All groups share one centre, and each spreads out both ways along 10 directions, with some noise.
In the rows, zero is written as 128.
Known rows, each followed by its group:
[118 134 110 105 160 160 114 145 132 159 164 134 155 131 122 109  99 157
  94] : Q614
[162 102  74 104 154 131 127 155  81 107 168 157 135 110 106  96 141  50
 119] : Q994
[141 132 143 106 132 148 143 132 148 140 156 131 132 118 114 119  99 109
  85] : Q374
[150 157 120 139 116  93 119 102 162 117 156 120 154 129 117 141 124 107
  97] : Q614
[109 133 122 117 127 146  98 141 141 127 119 123 192 148 139 157 145 152
 118] : Q200
[148 134 112  90 127 123 133  80 109 121 145 167 100 101 192 103  70 125
 114] : Q374
[121 124 123 133 161 133 107 124 130 133 145 118 128 124 106  97 119 116
 143] : Q712
[ 98 119 120 146 176 191  83 127 143 158  39 141 161 128 191 148 123 179
 105] : Q994
[141 104 104 151 115 124 158 113  99 155 128 137 177 165 155 136 136 126
 118] : Q200
[172  93  92 119 117 118 132 136 156 135 102  92 224 142 120 143 177 172
 160] : Q58
[ 60 146 176 139 125 126 100 119 121 136 166 123 134 174 104 103  97 153
 128] : Q614
[119 111 158 105 163 203  91 127 182 159  31 126 159 103 164 134 105 196
 104] : Q994
[149 107  78 114 141  93  85 155 132  95 165 158 148 151  82  75 139 109
  81] : Q58
[150 118 109 102 119 111 129 137 117 119 164 142 149 136 111 104 127 116
 111] : Q58
[121 121 132 150 118 126 161  97 105 173 167 141 153 170 154 106  81 138
  95] : Q614
[140 128 101 132 134 150  97 131 145 124  84 147 188 163 169 172 160 127
 111] : Q200
[115 125 119 132 117 113 106 124 124 114 102 159 120 119 148 124 126 126
  85] : Q712
[ 72 148 109 185 109 121 115 132  65 136 133 157 156 117 150 160 132  74
  43] : Q374
[132 129 143  67 135 136  87 135 145 110 170 145 169 102  84  78  93  94
  76] : Q200
[179  92 115 123 106  93 145  97 137 126 146 123 184 125 102  81 114  85
  89] : Q58
[125  99 148 157 108 124 162 139 123 152  99 109 156 118  97 112 134 121
  85] : Q994
[123 118  99 154 138  94 119 188 133 101 126 104 104 115  43 118 188 120
 132] : Q86
[ 88 115 140 139 103 115 139 137 106 142 135 119 119 142 110 107 125 184
 133] : Q58
[146 109 130 137 116 113 159 128 133 141 131 129 112 157 122 112 124 141
 129] : Q374
[140 121 106 124  99  99 113 156 122 101 135 125 188 150 101 149 184 109
 131] : Q712
[116 111 105 130 124 110 112 108  76 125 160 169 141 149 143  74  99 105
  96] : Q86
[134 107 190 184  92 114 189 109 144 152 105  95 125 203 111 145 147 126
 164] : Q58
[170  91 127 132 110 111 168 119 133 149 127 130 149 135 104  90 113 108
  84] : Q614
[134  91 118 138 120 117 127 112 133 147  91 115 176 118 130  96 124 175
 113] : Q86
[ 85 131 110 141 139 114  50 163 150 113 126 113 199 147  79 124 173 157
 107] : Q86
[209 108 102  68 127 110  99 128 158  80 132 112 218  49  72 106 155  41
 111] : Q994
[127 115 117 165 142 136 138  89 112 160 144 117 188 142 151 114 112 118
 132] : Q712
[137  98 168 144 148 168 157 140 140 163 111  93 154 136  89 115 135 116
 153] : Q374
[147  92  84 120 141 131 109 159 118 121 110 121 187 136 113 122 179 135
 148] : Q614
[140 141 136 100 169 158  95 100 144 133 188 138 173 156 125 101  89  92
 124] : Q86
[122 120 107 111 112 110 118 137 106 126 152 130 176  88 101 105 124 121
  77] : Q86
[174 168  95  48 126 133 104 129 171 109 172 149 160 103 158 161 110 124
  85] : Q374
[121 114  77 140 168 127 100 140 119 134 140 133 134 168 140 111 143 166
 157] : Q994
[ 88 126 118 135 150 145 100 149 105 152 161 117 195  90  80  94 120 123
  80] : Q58
[131 120 103 129 134 126 100 151 121 100  85 125 145 107 121 135 173 122
 144] : Q614
[176 102 139 124 143 152 195  88 119 171 159 134 121 148 154 103  76 101
 137] : Q86
[105 131 139 166 117  84 103  89 141 125 132  95 169 107 105 107 121 125
 109] : Q614
[153  97 138  98 115 131 159 161 127 134 164 148 113 157  88  87 113 122
  94] : Q86
[148 101 113 138 132 124 136 119 138 145 124 113 163 136 118 108 129 138
 121] : Q712
[112 129 187 147  96 125 171  82 108 160 168 134 129 216 152 110  88 122
 150] : Q614
[107 120 119 142 144 140 111 147 144 150 118 100 162 139 104 129 145 173
 134] : Q200
[170 105 111  95 100  79 124 117 111  87 158 118 169  90  90  95 149  77
 153] : Q994
[117 124 145 144 128 129 129 133 120 133 141 125 138 144 107 117 126 111
 113] : Q58
[141 118 167 130 142 174 186 120 151 176  88  92  98  59 144 139  99 162
 135] : Q200
[166 120 108 111 183 160 106 136 155 131 148 150 160 127 105  96 108  70
  79] : Q58
[135  90 119 103 129 126  65 106 157 110  42 111 216  61 141 100 142 166
 112] : Q994
[134 106 140  93 119 132 103 170 128 102 148 154 151 166  76  97 140 106
 112] : Q614
[139 125 113  85 148 156 111 172 159 135 159 106 186 145  84 125 151 156
 131] : Q58
[118 119 150  92  94 107 104 159 154 103 119 178  81 195 112  97 113 164
  80] : Q712
[136  83 121 148 129 135 196  94  65 173 149 176  97 155 167  68  64  95
  88] : Q200
[112 141 141  84 141 171 105 101  97 129 152 172 137 138 192 119  74 115
 133] : Q374
[150 103 111 113 147 152  84 124 150 114  50 134 189  90 150 130 151 125
 118] : Q994
[ 89 111 116 173 160 141 141 140  74 159 147 104 124 128 116 110 135 132
 171] : Q712
[147 118 135 161  82  91 216 116 112 158 157  77 112 121 108 146 137 146
 161] : Q86
[182 107 119  85 147 146 123 116 143 119 123 141 155 127 147 113 121 104
 152] : Q712
[131 130 136 102 116 150 112 157 159 122 115 131 165 135 115 155 145 133
  86] : Q200
[118 108 115 137 137 103 134 133 113 147 189 122 131 147  71  59 109 130
 110] : Q86
[132 132 114 132 177 166 154 153 118 154 146  99  99  62 110 131 125 117
 145] : Q374
[ 97  79 116 174 138  84  96 138 110 112  98 101 139 109  63  53 157 146
 143] : Q374
[138 136  83 111 162 149 102 169 112 102 114 136 122  79 130 159 169  93
 140] : Q614
[112 137 148 130 116  98  75 158 153  79 138 128 149 126  49 114 158  75
  81] : Q374
[121 116 107 129 144 139  99 133 129 135 112 130 178 121 127 126 129 133
  97] : Q200
[108 151 112 138 110  74  83 108 133 110 183 106 185 167 114 125 139 151
 149] : Q994
[143 123 100 110 127 125 138 143 113 120 149 131 121 109 124 131 140 131
 148] : Q58
[135 126 118  95  69  82 108 110  95  92 174 138 210 128 121 113 136  87
 109] : Q58
[161 101 113 130 142 127 134 130 155 140 130  93 185 119  89 106 147 137
 142] : Q712
[148 100 109 150 168 162 138 144 117 149 136 151 131 187 126 109 130  84
 118] : Q86
[157 108 111 118 169 139 162 146 100 136 169 147  78 130 107  83 114  86
 149] : Q712
[125  98 163  98 111 177 122 136 111 129  74 169 156 103 147 111 107  89
  62] : Q994
[ 97 108 149 105  81  94 124 121 100 131 183 155 136 186 113  62  84 169
  95] : Q86
[139 127 136 111 146 134 104 135 151 114 129 125 129 136 102 111 129 121
 141] : Q200
[164 124 124 103 129 117 110 115 150  96 125 166 106 176 146 114 119  93
 121] : Q58
[131 117  94 139 132 117 146 157 117 145 145 117 140 161 106 126 152 156
 132] : Q374
[150 114 113 117  95 111 133 147 124 116 134 151 168 150 117 129 142  96
  77] : Q200
[161 103 110 159 154 153 139 111 141 156 107 125 175 183 151 140 140 111
 146] : Q86
[111  92 140 148 140 106 145 164 139 154 146  92  99 119  34  52 122 178
 114] : Q200
[107 141 121 144 122  99  85 137 138 112 162 105 180 189  92 138 170 134
 174] : Q614
[118 129 130 134 161 145 120 134 118 128 130 107 129 125 122 126 143 125
 192] : Q712
[122 104 107 201 141  88 103  71 146 145  93  86 191 158 135 106 145 161
 168] : Q712
[141  98 159 101 125 145 121 164 168 120  85 120 128 127  79 100 150 148
 125] : Q994
[117 138 134 107 145 173 128 151 133 156 157 128 166 154 127 146 123 140
 118] : Q374
[ 82 143  95 160 167 151 129 183  83 155 179 124 119  90  85 124 132 103
  78] : Q374
[141 110 103 156 161 132 153 110  87 160 195 121 163 157 115  91 117  78
 151] : Q712
[ 86 196 194 107 110 110  69 133 164  65 139 150  58 112  94 136 104  99
  80] : Q614
[125 124 118 162  88  76 180 127  77 142 210 123 123 185  89 113 129  95
 132] : Q994
[148 107  90 127 138 130 111 165 149 129 114 138 173 113  96 122 152 116
  50] : Q200

New rows. What belongs after each?
[161  58  95 125 123 124 149 143 103 146 118 138 191 127  97  66 131 114
  81] : Q614
[ 91 106 116  88  84 154 133 188  72 137 107 168 156  96 148 140 137 161
  53] : Q712
[ 80 130 176 145  55  84 127  99  88 106 113 124 130 125 132 121 123 138
 133] : Q994
[ 85 141 114 150 151 160  98 118 102 154 131 120 184  98 154 146 121 136
 107] : Q86
[144 109 149 123 102 114 158 114 124 131 124 134 117 139 131 111 114 122
 126] : Q200
[111 127 162 138 128 133 118  92 136 143 150  99 188 163 125 117 115 132
 175] : Q614
[108 169 143 125 187 156  61  91 141 100 131 122 123  78 143 124 103  87
 152] : Q712
[ 98 121  66 157 153 101  90 161  99 132 158  98 196  45  60  99 150 117
  66] : Q86
[ 98 142  78 187 226 207  94 165 180 197  90 124 157 169 152 174 137 181
  91] : Q994
[149  95  77 154 215 180  87 146 119 138  91 159 158 126 133 105 137  57
 101] : Q86
[124 161 158 162 150 134 114  71 171 151 152  83 181 139 129 137 102 106
 146] : Q712
[ 79 132 177 211 102 130 182 139 118 167  81  92  77 125 116 164 138 160
 125] : Q994
[116 114 106 132 157 124 118 167 139 147 161 120 134 162  71  86 132 167
 127] : Q994
[118 117 131 116 163 153 118 137 120 133 138 117 114  90 109  98 117 130
 153] : Q374
[112 119 107 106 176 192 179 220  42 159 229  93 131  79  43 117 161  73
 182] : Q712
[125 108 112 167 157 165 154 163 129 174 125 141 140 164 116 136 131 113
  75] : Q994
[ 56 105  87 186 178 135  90  96  47 165 136 134 166 113 155  67  99 140
 128] : Q712
[142 149 111 108 108 127  83 159 149  76 100 166 159 173 139 186 177  88
  99] : Q200
[ 96 122 122 210 118 132 143 157 106 156  87 137 140 183 137 177 161 106
  82] : Q994
[184  72 110  75 124 133  85 152 138  75  52 144 181  68  98  84 168  86
 115] : Q994
[ 70 128  95 203 190 149 134 121  46 174 171  84 150  60 113 108 127  99
 158] : Q712
[214  76 101  74 137 143 158 132 148 131 108 155 135 106 130  85 113 119
 103] : Q712
[169 120 126  64 145 164 124 111 142 136 171 156 177 148 142 106  89  96
 110] : Q994
[ 94 143 116 171 108  93 116 136 119 120 148 125 145 126  93 136 141 109
  71] : Q712
[114  99  97  92 105 128  96 163  83  93  97 159 160 145 147 132 175 150
 147] : Q712
[115 100 116 119 113 153 167 174  77 160 151 118 175 150 108 134 157 146
 146] : Q712
[157 127 160  97 124 158 159 137 157 146 157  92 181 128  90 144 132 107
 139] : Q58
[112 117 184 166  68 115 202 119  99 170 153 121 141 133  98 112 100 100
  61] : Q994
[112 161 203  90 122 129  82 107 178  98 144 126 120  85  85  92  75  97
  75] : Q614
[160 122 102  99 175 180 131 172 121 137 173 162 125 166 112 116 125  70
 101] : Q994
[128 105  99 128 138 139 142 164  86 126 102 134  97  84 129 127 153 127
 136] : Q712
[143 135 122 120 111 131 142 119 136 148 170 105 213 137 126 154 138 116
 118] : Q86
[120 128 149 121 145 137 133 152 142 128 123 132  60 127 102 105 116 143
 126] : Q712
[106 100 114 170 118 137 143 168 135 184 128 109 220 160  76 128 148 145
  44] : Q374
[147  94  81  93 142 135 117 170  84 100 108 144 129 111 120 120 178 121
 174] : Q712
[ 79 134 134 150 116 129 129 160  91 137 153  98 154 109  86 140 158 142
 141] : Q58
[107 102  99 167 162 158 125 150  91 137  58 147  83 134 176 135 158 164
 166] : Q994
[149 128 128  56 138 146 107 113 137 133 217 155 185 167 123  81  71 112
 110] : Q994
[140  93 158 150 111  84 112 103 147  90  69 104 106 139  96  84 158 139
 192] : Q374
[143 106 130 111 107 108 143 147 124 111 137 139 109 149 101  99 137 122
 123] : Q86
[113 146 126 141 114 121 114 145 107  95 123 160  95 174 139 159 157  93
 135] : Q200
[105 123 109 116 123 136 104 132 114 136 148 152 178 150 136 110 117 141
  81] : Q374
[ 50 156 215 164 130 180 167 158 122 169 123 115  36 101  99 145  87 141
  89] : Q994
[115 128 157 106 118 156 132 103 140 165 159 154 165 224 177 122  79 170
 116] : Q994
[101 153 137 186 140 138 159 164 111 130 115 121  40 149 125 185 167 111
 165] : Q994
[ 91 116 143 139 141 135 108 142  64 105 146 123 137 111  81  92 148  60
 159] : Q614
[137 118  96 117 140 124 132 137  87 121 178 153 120 160 127 106 124 102
 142] : Q994
[119 151 161 180 156 129 157  87 146 182 217  97 144 155  88 101  66  76
  86] : Q712
[161 130 127  94 133 149 139 132 160 142 142 124 147 136 134 143 121 151
 123] : Q374
[162 127 144 112 137 123 123 130 172 115 141 128 119 162 101 117 128 110
 136] : Q712
[120 154 138 130 152 129  93 150 142 101 146  91 141 124  84 152 172 103
 190] : Q712
[126 100 108 116  99  88 125 117  67  99 157 143 141 113 118  77 128 102
 138] : Q994
[129 112  93 123 160 140 111 143 113 144 151 147 157 145 130 103 119 125
 105] : Q994
[100 168 147  44  95 103  94 181  91  73 252 150 122 124  46 102 120  79
 103] : Q58
[129 145 152  94 134 163 121 162 117 107 164 164 108 144 114 142 125  53
 109] : Q994
[150 111 116 148 158 139 145 170 147 136 102 146  74 148 101 121 143 115
 105] : Q200
[ 78 150 152 126  82  92 118 111 115 128 163 111 142 146 128 130 117 181
 140] : Q86
[184 100 104 148 154 128 168  90 120 152 176 127 157 172 133 102 114  71
 162] : Q712
[ 62 120 129 170 125 161 166 131  73 185  97  99 138 110 173 161 136 214
 165] : Q58
[148 112 156  93 120 166  88 140 142  87  26 145 160  69 143 145 155  82
 104] : Q994
[113 135 149 136 132 147 130 178 124 121 124 138  93 137  83 139 150  87
 105] : Q994
[141  99 121 168 187 182 145 131 153 185 100  97 160 114 117 121 124 121
 112] : Q58
[101 108 123 136 174 168 133 161 131 163 123 140  75 139 126  95  97 193
 110] : Q58
[139 142 133 115 100 125 142 150 106  99 136 148 103 149 130 159 154  88
 143] : Q86
[104 136 103 156 144 101  83 128 114  88  95 142  82 111 138 126 145 117
 136] : Q712
[145 153 138 140 153 138 110  96 154 129 160  90 190 100 114 146 129  79
 148] : Q712
[119 130 157 105  88 128 173 136  81 121 130 161  58 114 149 130 103 116
 122] : Q86
[142 142 109 121 157 140 131 164 100 108 181 142  90 117  97 135 144  51
 136] : Q994
[209 117 119  81 129 127 181 145 184 152 188 120 147 132  78 105 106 106
  86] : Q374
[124 110  55 110 136 129  45 169 114  80  82 132 224 156 139 154 228 153
 180] : Q614
[146 147 143  96 111 130 151 105 105 123 211 157 145 157 142 126  94  59
 118] : Q994
[127  90 160 114 139 171 155 143 161 182  87 134 120  98 116  80  69 187
  48] : Q200
[132 140 118 104 184 168  74 139 172 128 127 111 165 119 117 132 134 134
 145] : Q200
[144 107  97 134 135 121 135 147 114 134 151 120 164 144 102 117 150 109
 135] : Q614
[ 92 113 120 158 148 144 162 166  81 161 136 102 106  98 100 116 140 149
 148] : Q712
[102 123 160 116 158 168 120 116 130 168 178 121 166 145 111  86  74 141
 113] : Q712
[104  80  82 172 130 135 149 115  16 157 129 155 179 131 169  96 128  91
 122] : Q614
[177 122 102 119 103  76 119 110 198 114  84 104 129 101 125 130 144 190
 130] : Q374
[ 93 130 132 130 120 140 135 158  88 131 127 138 106 124 131 143 138 137
 122] : Q712
[116 129 173 141 125 144 159 151 134 148 154 109 119 153  78 131 129 118
 131] : Q58
[120  99  87 107 165 151 108 144  74 129 135 146 150  95 127  84 130 119
 133] : Q712
[113 104 132  45 139 206 154 215  56 151 215 144 167 131  81 111 136 119
 138] : Q712
[107  96  95 197 122 113 124 118 124 171  90 111 205 151 137 122 142 169
  83] : Q994
[106 133 142  92  99 122  95 123 128 116 152 117 202 113 109 122 127 134
 110] : Q200
[101 133 120 110 127 145 110 172 113 128 148 129 169  95  91 130 134 124
  71] : Q86
[107 126 148  99 102 130 133 142 116 135 159 115 154 134 107 117 121 157
 132] : Q58
[187 147 132  89 149 145 104  93 160  90 162 122 188 155 139 154 143  45
 194] : Q712
[ 70 115  99 187 142 122  89 146  96 147 103 105 178 104 106 115 156 147
 109] : Q58
[121 162 106  77 153 139  93 175 125 100 210 145 125 137  90 127 134  96
 129] : Q374
[104 150 125 154 154 133 120 162 150 149 173 113 121 170  82 134 134 145
 116] : Q994
[140 109 116 135 145 148 124 139 131 136 107 139 157 145 132 133 146 115
 104] : Q994
[135 130  84 130 116 103 125 153 130 119 119 163 112 128 135 132 133 133
  54] : Q614
[173  77 178  75 132 183 167 127 159 148  67 173  73 173 163  91  83 152
 120] : Q86
[118 123  76 133 163 110  50 170 125  72  74 118 131  74  97 130 195 126
 159] : Q994
[132 101 147  93 140 162 136 148 129 142 126 133 118 162 124 104 123 163
 164] : Q712
[133 132 125 107 120 161 155 145 107 130  94 131 115  74 162 168 140 122
 130] : Q712
[150 155 151 109 121 135 138 116 159 122 164 136 129 128 116 135 104  81
  82] : Q712
[170  90 109 107 143 161 159 144 113 141 109 139 149 108 142 123 129 103
 122] : Q614
[102 131 168  78  94 178 172 201  99 139 141 146 107 138 120 160 137 153
 112] : Q712
[149 140 110  99 113  57  76 167 147  51 186 123 120 111  23  95 167  66
 112] : Q58
[148 121 171 103 105 116 106  96 168  95  90 130 125 134 126 117 122 126
 142] : Q374
[148 116 113 132  81  92 138 120 107 117 165 143 188 218 128 136 159 101
 150] : Q200
[156 147 135  67 190 214  79 147 166 106  83 149 126  89 162 164 126  93
 137] : Q994
